The rows come from 4 hidden closed curves, with some noise, and rows from the same curve form a group. Each curve winds through 6 dimensions. The rows are also pushed far along 4 directions, which tell nothing about the answers.
Some rows, each with its group after it:
[+0.48,-2.01,-1.41,-2.89,-0.87,+1.36,+4.94,+2.83,+0.94,-5.59,+3.34,-1.52,+0.90,-3.71,+0.43,+3.40,-1.69] -> Voku
[-0.13,-1.52,+0.29,-4.56,+0.50,+0.62,+1.16,+2.19,+0.75,-5.15,+2.25,-2.91,+0.25,-2.95,+1.21,+0.96,-0.62] -> Voku
[-1.96,+0.81,+0.40,+0.36,-1.40,+1.83,-3.60,-1.28,-4.88,+6.31,-3.07,+0.46,-0.36,+0.89,+0.12,-0.42,+0.01] -> Zeton
[-2.21,-0.31,-0.60,-4.55,-1.46,+1.79,+1.75,+1.38,+0.12,-1.91,-0.21,-0.81,+1.38,-0.69,+2.02,+2.04,+0.10] -> kabub
[+1.73,-3.05,-0.25,-0.53,-2.04,+1.25,+2.94,+2.36,+0.75,-0.29,-0.99,-0.57,+0.92,-2.64,-0.67,-0.52,+0.56] -> Zeton
[+3.47,+1.77,+2.29,+3.52,+0.52,-0.22,-3.63,+0.21,-1.16,+5.46,-0.32,-0.84,+1.32,+3.40,-1.79,-0.85,+1.04] -> Voku
[-0.27,+0.22,-0.76,+4.59,+2.34,-2.21,+1.36,-2.16,+3.65,-3.01,+1.73,+0.72,-2.47,+1.43,-1.79,-1.68,-0.23] -> Zeton
[+1.96,+1.47,+0.11,+0.11,-2.08,+1.79,-1.27,-1.86,-1.46,+3.59,-2.96,+0.13,+1.28,+0.26,+1.21,+1.60,-1.19] -> Voku
[+1.73,+1.35,+0.71,+0.69,+0.97,+0.11,+0.06,+0.50,-1.17,+2.09,-0.68,+0.82,+2.05,+2.23,+0.91,+0.95,+1.83] -> kabub
[+2.34,-2.84,+0.77,-0.86,+3.40,-2.34,-1.72,+3.36,+1.45,-2.58,+1.13,-1.39,-0.87,-2.32,-1.62,-3.50,+2.37] -> Sanam
[+1.53,+1.37,+2.13,+3.97,+2.43,-4.93,+3.53,-1.90,+1.78,-0.01,+3.87,+3.04,+0.85,+1.52,-0.12,-0.56,+0.79] -> Sanam
[-4.94,-0.40,-0.56,-5.05,-0.90,+3.45,-4.41,+1.79,-2.84,+0.29,-2.65,-0.59,-1.19,+1.27,+1.31,-0.39,+0.88] -> kabub
[+1.59,-3.45,-1.97,-0.46,+1.77,+1.14,-2.65,+4.18,+0.76,-1.71,-0.24,-2.26,-2.68,-2.57,-4.34,-3.34,+1.23] -> Sanam
[-3.49,-1.49,-1.78,-0.02,+1.35,-0.24,+4.67,-0.40,+3.26,-7.72,+1.59,-1.73,-1.65,-1.29,+1.76,+1.40,-0.42] -> Zeton
[-1.89,+1.78,+0.68,-0.17,+0.62,+0.85,-0.52,-0.91,-4.15,+1.35,+0.03,+2.03,+0.41,+2.17,+2.51,+2.39,+0.26] -> kabub
[-1.35,+1.86,-0.87,+1.54,-0.66,+1.82,+2.26,-0.25,-3.91,+1.72,-0.80,+1.07,+1.75,+1.85,+2.59,+5.88,+0.07] -> Sanam
[+5.38,-1.73,+0.70,-0.53,+0.02,-0.69,+3.47,+2.35,-1.51,-0.21,+1.50,-0.30,+2.95,-4.35,+0.82,+2.16,+0.18] -> Zeton
[-1.09,+2.68,+0.37,-0.62,+0.22,-0.56,-0.67,-3.57,-0.97,-0.13,-0.48,+1.35,+0.07,+1.39,+3.01,+2.23,-1.33] -> Voku
[+1.29,+2.55,+0.61,+3.07,+1.48,-1.84,+0.04,-1.56,+1.66,+1.52,+0.35,+1.06,+0.84,+3.51,-0.29,+0.17,+1.18] -> Sanam
[-2.35,+2.23,+0.94,+0.99,+1.58,-0.99,+1.58,-1.29,-0.69,-3.18,+3.76,+0.61,+0.14,+2.54,+2.44,+4.02,-1.44] -> Voku
[-4.70,+0.82,+1.12,+3.00,+1.31,-1.34,+4.35,-4.17,-1.62,-2.75,+2.28,+0.54,-1.38,+0.53,+3.15,+2.64,-1.59] -> Zeton
[-2.17,+1.86,+1.94,+7.03,+1.76,-2.93,+2.43,-3.53,+0.21,+1.63,+1.41,+2.98,-0.99,+4.68,+0.14,+0.02,+0.86] -> Sanam
[+0.79,-1.55,+1.44,-0.73,+3.83,-2.97,-2.17,+1.90,+5.15,-3.85,+2.58,-2.89,-1.82,-0.24,-2.68,-4.91,+1.86] -> kabub
[+0.11,-2.19,+0.67,-3.13,+0.34,+0.49,-3.67,+3.53,+1.75,-1.39,+0.16,-2.08,-1.18,+0.02,-2.45,-4.29,+1.50] -> Zeton
[-4.71,-2.28,-1.17,-7.24,-0.60,+1.75,-2.18,+2.82,+2.35,-4.51,+1.27,-2.79,-2.66,-2.20,-1.61,-3.02,-0.52] -> kabub
[+3.07,-0.62,+1.81,+1.08,+3.63,-3.34,+2.43,-0.66,+1.75,-3.99,+3.99,-0.85,+0.10,-2.10,+0.85,+0.17,-0.31] -> kabub
[+1.67,+2.92,+0.90,+1.04,-2.31,+1.51,-3.28,-3.08,-3.29,+7.21,-3.12,+1.23,+1.39,+1.87,+0.67,+0.62,-1.19] -> Zeton
[-0.67,-2.33,-1.89,-5.67,+0.06,+3.28,-4.98,+4.72,-0.84,-3.34,-0.80,-3.10,-1.42,-2.26,-0.92,-0.43,-0.33] -> Voku
[+0.17,-0.99,+0.54,-0.83,+0.41,-2.07,+2.76,-0.09,+3.01,-1.87,+1.56,+0.09,-0.39,-1.10,-1.20,-2.19,+0.87] -> Voku
[+0.50,-0.82,-1.26,-2.80,-0.89,+0.37,+4.18,+0.49,+1.72,-3.84,-0.94,-0.49,+1.97,-2.28,+3.18,+3.07,+0.13] -> Voku
[-7.80,+2.11,+1.90,+0.70,+0.30,-1.13,-2.43,-2.79,+1.69,+1.00,+1.50,+0.97,-3.12,+5.58,-1.12,-3.42,+0.31] -> kabub
[-2.79,+0.02,+0.23,-0.64,-2.73,+1.39,+4.38,-0.94,-2.03,+0.95,-1.24,+1.32,+1.74,-0.07,+3.55,+3.43,-0.12] -> Sanam
[+0.33,-3.38,-1.35,-5.26,-0.77,+2.32,-0.83,+4.13,-0.27,-2.17,+0.67,-2.80,-0.93,-4.59,-2.46,-1.71,-0.08] -> Sanam
[+0.04,+0.47,-1.34,-4.66,-2.74,+2.24,-0.69,+2.30,-2.43,+3.38,-1.73,+0.81,+2.38,-0.99,+0.10,+1.52,+0.35] -> Sanam
[-3.17,+2.40,+2.57,+2.85,+1.14,-1.73,-2.66,-5.07,-0.22,+1.99,+1.63,+1.30,-3.17,+3.50,-0.97,-3.04,-1.49] -> Sanam
[+0.51,+0.83,-0.15,+0.19,-0.53,-0.25,+1.52,+1.13,-1.04,+1.30,+1.73,+1.46,+1.24,+0.40,-0.84,+1.80,+0.04] -> Voku
[+4.21,-0.62,+0.20,-0.53,-1.08,+0.64,+3.04,-0.41,-1.05,+0.22,-0.64,-0.99,+2.53,-3.82,+1.99,+2.59,-1.24] -> Zeton
[+0.59,+1.89,+0.26,+0.47,-0.72,+0.11,+1.10,-0.73,+0.60,+1.53,-0.86,+0.15,+2.26,+2.11,+1.19,+1.53,+0.43] -> Zeton
[+5.59,-2.24,+0.58,+3.17,-0.03,-0.98,+4.19,+1.73,-1.10,-0.31,-0.93,+1.41,+2.80,-2.73,+2.38,+3.18,+0.75] -> Zeton
[+3.55,+1.02,+0.32,+3.17,+2.38,-3.20,+3.15,+0.11,+2.15,-0.93,+2.09,+1.34,+1.82,+0.88,-0.14,+1.54,+1.51] -> Voku
[-4.16,-1.05,-0.44,-0.77,+0.88,+0.19,-2.30,+0.27,+1.55,-2.06,-1.05,-0.49,-2.57,+1.08,+0.12,-1.84,+0.76] -> kabub
[+2.55,-1.04,-0.14,-2.11,+0.74,-0.62,-1.03,+1.34,+3.24,-1.17,-1.61,-1.87,+0.40,-1.11,-0.80,-2.57,+1.64] -> Voku
[-3.55,-0.84,-1.63,-2.21,-0.25,+1.18,+4.16,+0.14,+2.24,-6.35,+0.51,-0.40,-0.24,-0.67,+2.97,+2.81,-0.45] -> kabub
[-0.27,+1.02,-1.56,+0.02,-2.44,+3.37,-3.58,-0.67,-5.63,+6.84,-4.42,+3.15,+0.01,+0.75,+0.51,+1.15,-0.46] -> kabub
[-2.61,-1.04,+1.10,+0.15,-0.63,+0.28,+1.04,-0.93,-0.70,+0.36,+0.34,+0.23,-1.11,-0.47,+0.40,-0.84,-0.35] -> kabub
[-1.39,+0.58,-1.13,-1.98,+0.81,-0.32,+3.47,-0.42,-0.59,-4.88,+2.53,+0.85,+0.57,-1.43,+3.36,+4.58,-1.41] -> Sanam
[+2.17,+1.15,-1.37,-0.01,-1.36,+2.48,-1.63,+1.42,-0.10,+1.26,-1.36,-0.83,+1.61,+1.22,-0.39,+2.50,-0.73] -> Voku
[+1.92,-3.69,-1.05,-2.76,-3.07,+3.26,-3.59,+3.97,-0.12,+2.68,-4.05,-1.09,-0.66,-2.37,-3.12,-3.84,+0.89] -> Zeton
[+5.07,-2.31,-1.47,-1.06,+0.41,-0.69,+3.38,+1.11,+0.06,-2.83,-0.20,+0.45,+1.67,-5.97,+2.03,+2.45,-0.88] -> Sanam
[+6.65,-0.14,+1.18,+3.13,+2.98,-3.91,+4.63,+1.44,+1.21,-0.74,+2.39,+0.64,+3.64,-1.56,+1.03,+2.22,+2.20] -> Sanam
[+2.99,-2.34,-0.78,-0.77,+1.32,-0.96,+2.36,+1.68,-0.20,-2.85,+0.57,-0.39,+1.15,-5.13,+1.75,+2.40,-0.23] -> kabub
[+4.75,-2.77,+0.31,+2.19,+2.06,-1.61,+2.16,+1.80,-0.58,-1.48,+1.10,-0.61,+0.59,-4.31,-0.23,+0.24,+0.58] -> Zeton

New rows. What belongs after each?
[+6.67,-1.22,-0.03,-0.04,-0.66,-0.61,+1.87,+0.69,+3.49,+0.87,-1.52,-1.52,+1.88,-3.01,-1.66,-1.78,+0.79] -> Voku
[+2.22,-1.11,-1.21,+0.99,-1.66,+1.22,-0.81,+2.26,-0.62,+4.24,-1.91,+1.18,+0.49,-0.35,-3.23,-1.71,+1.10] -> Zeton
[+4.39,+0.05,+2.42,+3.16,+2.32,-3.47,+4.13,-0.95,+0.73,-1.24,+4.02,-0.31,+1.47,-1.67,+0.09,+0.49,-0.11] -> Zeton
[-0.89,-0.70,-0.78,-0.72,-1.20,+1.43,+4.93,-0.25,-0.07,-2.81,+1.53,-0.91,+0.27,-2.03,+1.06,+2.93,-1.55] -> Sanam
[+4.16,+0.05,+0.85,-2.23,-0.14,+0.14,-3.56,+2.57,-1.42,+5.11,-0.75,-0.86,+1.88,-1.04,-2.60,-2.23,+1.40] -> Sanam
[-3.14,-0.90,+0.82,-0.16,+0.46,+0.52,+0.12,+0.42,-2.62,-0.17,+1.77,-0.27,-1.62,-0.11,-0.47,-0.04,-0.10] -> Sanam
[-4.33,+0.92,-0.68,-1.75,-3.45,+3.84,-0.68,+0.72,-3.34,+2.23,-0.51,+0.65,-0.17,+1.94,+0.16,+2.64,-1.56] -> Voku
[-5.47,+2.17,+1.14,+3.86,+2.36,-0.72,+0.48,-2.19,-0.78,-1.55,+2.37,+0.42,-2.28,+5.29,+0.77,+1.40,+0.28] -> Sanam
[+3.90,-2.12,-0.07,+1.57,-0.15,-0.70,+3.71,+0.33,+1.57,-3.00,+0.86,+0.13,+0.62,-2.87,+0.42,+0.83,-0.82] -> Zeton
[-1.06,-2.42,-0.85,-2.89,-0.02,-0.60,+1.62,+1.59,-0.23,-3.11,+0.93,+1.31,-0.52,-3.49,+1.13,+0.17,-0.13] -> Sanam
[+0.94,-1.38,-2.06,-1.05,-2.51,+3.22,+0.06,+3.31,-3.23,+4.48,-2.71,+0.27,+1.26,-1.54,-1.81,+1.02,+1.09] -> Sanam
[+1.69,+1.71,+1.01,+3.56,+0.59,-1.55,-4.45,-3.17,-0.20,+5.81,-2.49,+2.13,-1.55,+2.39,-2.32,-3.80,+0.66] -> Voku
[-4.17,+2.33,+1.54,+3.40,+2.55,-2.88,-0.02,-4.21,-0.15,-1.39,+3.08,+2.64,-2.37,+3.04,+1.69,+0.79,-1.37] -> kabub
[+5.48,-2.96,-1.16,+2.43,-0.47,+0.28,-1.28,+2.95,+1.22,+1.92,-2.93,+0.58,+0.12,-1.63,-2.85,-2.44,+1.57] -> Zeton
[-3.11,+3.59,+3.12,+2.27,+0.16,-1.95,+2.38,-4.90,+2.13,-0.25,+3.62,+0.54,-0.39,+4.59,+0.52,+0.05,-1.33] -> Voku
[-0.91,-0.12,+0.80,-0.80,+0.84,-0.92,+5.09,+0.16,+2.94,-4.61,+2.62,-0.87,+1.13,+0.27,+1.61,+1.22,+0.72] -> kabub
[+0.39,+2.11,+0.00,+3.97,+0.84,+0.00,+2.02,-0.92,-1.80,+1.72,+0.04,+0.85,+1.28,+2.88,+1.17,+3.86,+0.49] -> Sanam
[+2.28,-1.31,+1.69,+1.14,+2.71,-0.72,-3.06,+1.43,-0.63,+1.18,-0.44,-0.99,-0.84,+0.29,-1.44,-3.55,+2.21] -> kabub
[+1.75,-0.81,-1.16,+0.15,-1.49,+2.02,+1.00,+2.29,-1.40,+2.98,-0.96,-0.48,+0.88,-0.83,-2.22,+0.45,+0.70] -> Sanam
[-3.93,-3.73,+0.09,-4.23,+1.86,+1.99,-3.73,+3.33,-1.19,-4.08,-0.43,-2.39,-3.67,-1.44,-0.51,-3.67,+1.29] -> kabub
[+2.58,-2.51,-0.02,+0.16,-1.02,+1.12,+0.64,+1.17,+0.69,+1.06,-1.95,-1.91,+0.14,-2.61,-1.34,-1.77,+0.73] -> Sanam
[-3.30,+0.79,+0.70,+0.70,+1.93,+0.15,-3.43,-0.59,-1.48,+0.05,+2.06,-0.47,-3.26,+2.26,-2.12,-2.00,-0.39] -> Sanam
[+3.25,+1.74,-0.39,+5.00,+0.57,+0.16,-3.85,-1.32,-0.15,+5.50,-2.98,+0.58,-0.44,+2.95,-2.83,-1.66,+0.87] -> Sanam
[-0.08,+1.35,+0.68,-2.86,-1.54,+0.69,-0.79,+0.51,-3.56,+4.23,+0.25,+1.31,+1.84,-0.07,+0.36,+1.27,-0.22] -> Sanam
[-2.27,+1.02,-2.92,+0.45,-1.59,+2.29,-2.38,-1.12,-1.75,+2.44,-2.86,+1.76,-1.50,+0.74,-0.80,+0.32,-1.10] -> Zeton
[+0.96,-2.78,+1.29,-1.42,+2.95,-1.00,-3.10,+2.05,+1.57,-1.94,+0.95,-4.69,-2.22,-2.43,-2.76,-5.40,+1.40] -> Zeton
[-5.58,-0.20,-0.76,-0.12,-0.59,+1.28,+4.37,-1.12,+1.27,-4.82,+1.47,-0.60,-1.41,+1.26,+1.69,+2.24,-0.87] -> Sanam
[-5.31,+1.78,+1.52,-0.99,+0.64,-1.43,+2.41,-4.61,-1.28,-3.76,+2.94,+1.88,-1.04,+0.75,+4.88,+2.79,-2.57] -> Sanam
[+0.76,+1.11,-1.08,-0.35,-1.08,+2.61,-4.65,+0.16,-2.36,+4.66,-5.03,-0.23,+0.64,+1.67,+0.34,+0.64,+0.66] -> Sanam
[+0.84,+0.40,+1.27,+2.06,-1.41,-0.04,+6.11,-0.17,-2.37,+2.53,+0.44,+0.76,+3.55,+0.00,+2.43,+4.08,+0.87] -> Sanam
[+1.42,-1.92,+0.37,-2.48,-0.77,-0.47,+1.58,+1.30,-0.72,+0.47,+0.75,+0.49,+0.75,-3.66,-0.37,-0.97,+0.07] -> Sanam
[+3.33,-0.20,+0.24,+2.09,+0.86,-1.04,+0.22,+0.24,-0.72,+2.10,-2.38,+0.97,+1.50,-0.38,+1.13,+0.91,+1.70] -> Voku
[-3.34,+0.94,+2.08,+1.13,+1.54,-0.70,-5.79,-0.89,-0.23,+0.87,-0.58,+0.18,-2.61,+4.65,-0.36,-3.35,+1.07] -> Zeton
[+3.34,-1.18,+1.05,+0.75,-0.99,+0.57,-2.73,+1.31,-1.53,+5.40,-1.64,-0.44,+0.22,-1.06,-3.22,-3.40,+0.96] -> Zeton
[+1.38,-1.25,-0.63,-1.30,-1.53,+2.01,-3.05,+2.54,-5.60,+4.72,-3.38,+1.19,+1.20,-1.75,+0.59,+1.15,+0.72] -> Zeton
[+4.97,-0.39,-0.87,+0.79,+2.29,-1.50,+0.72,+1.92,+3.53,-1.36,+1.20,-0.33,+0.84,-0.75,-2.45,-1.50,+1.51] -> kabub
[+0.10,-2.70,-2.67,-2.11,-2.03,+2.59,+2.42,+1.76,-1.38,-1.24,-0.92,-0.48,-0.28,-5.00,-0.31,+1.24,-1.30] -> Zeton
[-0.19,-0.93,+1.09,-1.02,+2.09,-0.82,-3.24,+0.61,+2.48,-1.70,+2.46,-2.48,-3.06,-0.24,-4.06,-5.34,+0.24] -> Sanam
[-1.99,+1.08,+0.77,+1.15,+2.60,-2.30,-0.06,-1.12,+0.94,-2.52,+3.91,+0.29,-1.72,+1.53,-1.09,-1.18,-0.32] -> Zeton
[-0.22,+0.64,-0.12,-0.88,-1.89,-0.37,+4.47,-1.15,-1.39,+0.81,-0.75,+2.88,+2.93,-1.09,+4.07,+3.98,-0.32] -> Sanam
[-1.03,+2.05,+1.87,+4.42,+1.81,-2.21,-0.97,-1.41,+0.50,+3.47,+0.51,+2.26,-0.31,+5.16,-1.25,-1.87,+2.27] -> kabub
[-3.72,-1.73,-0.51,-1.50,-1.42,+1.46,+1.84,+1.12,-2.79,-0.52,-0.37,+1.07,-0.61,-0.97,+1.46,+1.79,+0.18] -> Voku
[+2.54,-1.57,-1.01,+0.15,+0.04,+1.19,-4.47,+1.11,-2.54,+3.49,-3.15,+0.32,-1.15,-2.17,-1.68,-2.02,+0.19] -> Sanam
[-2.30,-0.15,+0.01,-3.12,-1.90,+1.86,-0.98,-0.34,-4.90,+1.84,-0.78,+1.34,-0.05,-2.19,+1.98,+1.77,-1.63] -> Sanam
[-1.89,+1.46,+0.72,+0.12,-1.74,+0.56,+3.26,-3.83,-1.57,-0.43,+0.13,+1.25,+0.61,+0.00,+3.63,+3.62,-2.38] -> Voku
[+1.83,+1.53,-1.32,+1.96,-1.73,+0.15,+3.51,-0.52,+0.19,+1.15,-0.38,+2.98,+2.40,+1.20,+0.98,+3.61,-0.51] -> Zeton
[+1.61,+1.03,+0.40,-1.84,-1.53,+0.57,+2.78,-0.64,+0.12,+0.67,-0.73,-0.53,+3.06,-0.79,+2.39,+2.57,-0.26] -> Sanam
[+2.12,+0.72,-1.33,-0.31,-0.02,+0.65,+0.00,-0.85,-2.01,+0.22,-0.43,+0.78,+0.57,-1.74,+1.16,+2.92,-1.70] -> Sanam
[+2.44,-0.96,-1.09,-0.07,-0.69,+1.61,-0.12,+0.29,-1.29,+1.37,-3.37,+0.36,+1.07,-2.03,+1.65,+1.63,+0.25] -> kabub
[-2.56,-0.87,+0.73,-0.62,+0.39,-0.90,-0.17,-1.73,+0.61,-1.88,+1.00,-0.28,-1.98,-1.61,+0.99,-0.62,-1.53] -> kabub
[+5.65,-1.81,+1.67,+1.68,+1.91,-2.72,+3.04,+0.65,-0.27,-0.35,+2.08,-0.17,+1.64,-4.05,+0.21,+0.24,+0.39] -> Sanam
[-3.34,+1.17,+1.79,+3.03,+3.65,-3.30,-2.58,-3.11,+1.19,-1.58,+2.68,+1.19,-3.66,+2.67,-0.37,-2.40,-0.49] -> kabub
[-2.32,-1.29,+0.01,-2.10,-0.51,-0.66,+1.99,+0.04,+0.59,-2.34,+0.05,+0.91,+0.03,-1.21,+1.96,+0.02,+0.23] -> Sanam
[-1.67,+2.86,+1.47,-0.27,+0.24,-0.44,-5.07,-3.63,-1.03,+2.92,+0.03,+0.68,-1.80,+2.72,-0.51,-2.39,-1.38] -> Sanam
[-4.10,+0.36,+1.01,-0.73,-1.36,-0.10,+4.04,-2.09,-1.22,-0.82,+0.14,+1.28,+0.40,+0.57,+3.38,+2.51,-0.20] -> Voku
[-3.28,-0.83,+0.26,-2.45,-0.36,+2.35,-1.72,+1.20,+0.49,-1.40,-0.76,-3.12,-1.46,+1.02,-0.52,-1.41,+0.61] -> Sanam
[-6.52,-0.83,-0.40,-0.74,-1.51,+0.67,+4.28,-1.28,+1.46,-3.71,+1.56,+0.78,-1.75,+0.57,+1.26,+0.80,-0.88] -> kabub
[-1.92,-3.41,-0.58,+1.58,+1.05,-0.43,+5.27,+0.74,+0.67,-4.48,+1.04,-1.05,-1.10,-2.97,+0.85,+0.49,+0.58] -> Zeton
[-1.48,-1.45,-0.33,-2.08,-0.78,+0.45,-2.36,-0.23,+0.27,+0.23,-0.53,+0.60,-2.50,-1.85,-1.65,-3.51,-0.88] -> Sanam
[-4.60,-1.54,-0.39,-5.74,-1.02,+3.02,-0.33,+2.63,+0.68,-5.72,+1.31,-3.52,-1.12,-0.61,+1.12,+0.82,-0.90] -> Voku
[-0.12,+2.12,+2.42,+4.47,+3.55,-4.42,+0.78,-3.79,+1.61,-0.97,+3.24,+1.50,-0.74,+2.12,+1.31,+0.15,-0.45] -> kabub
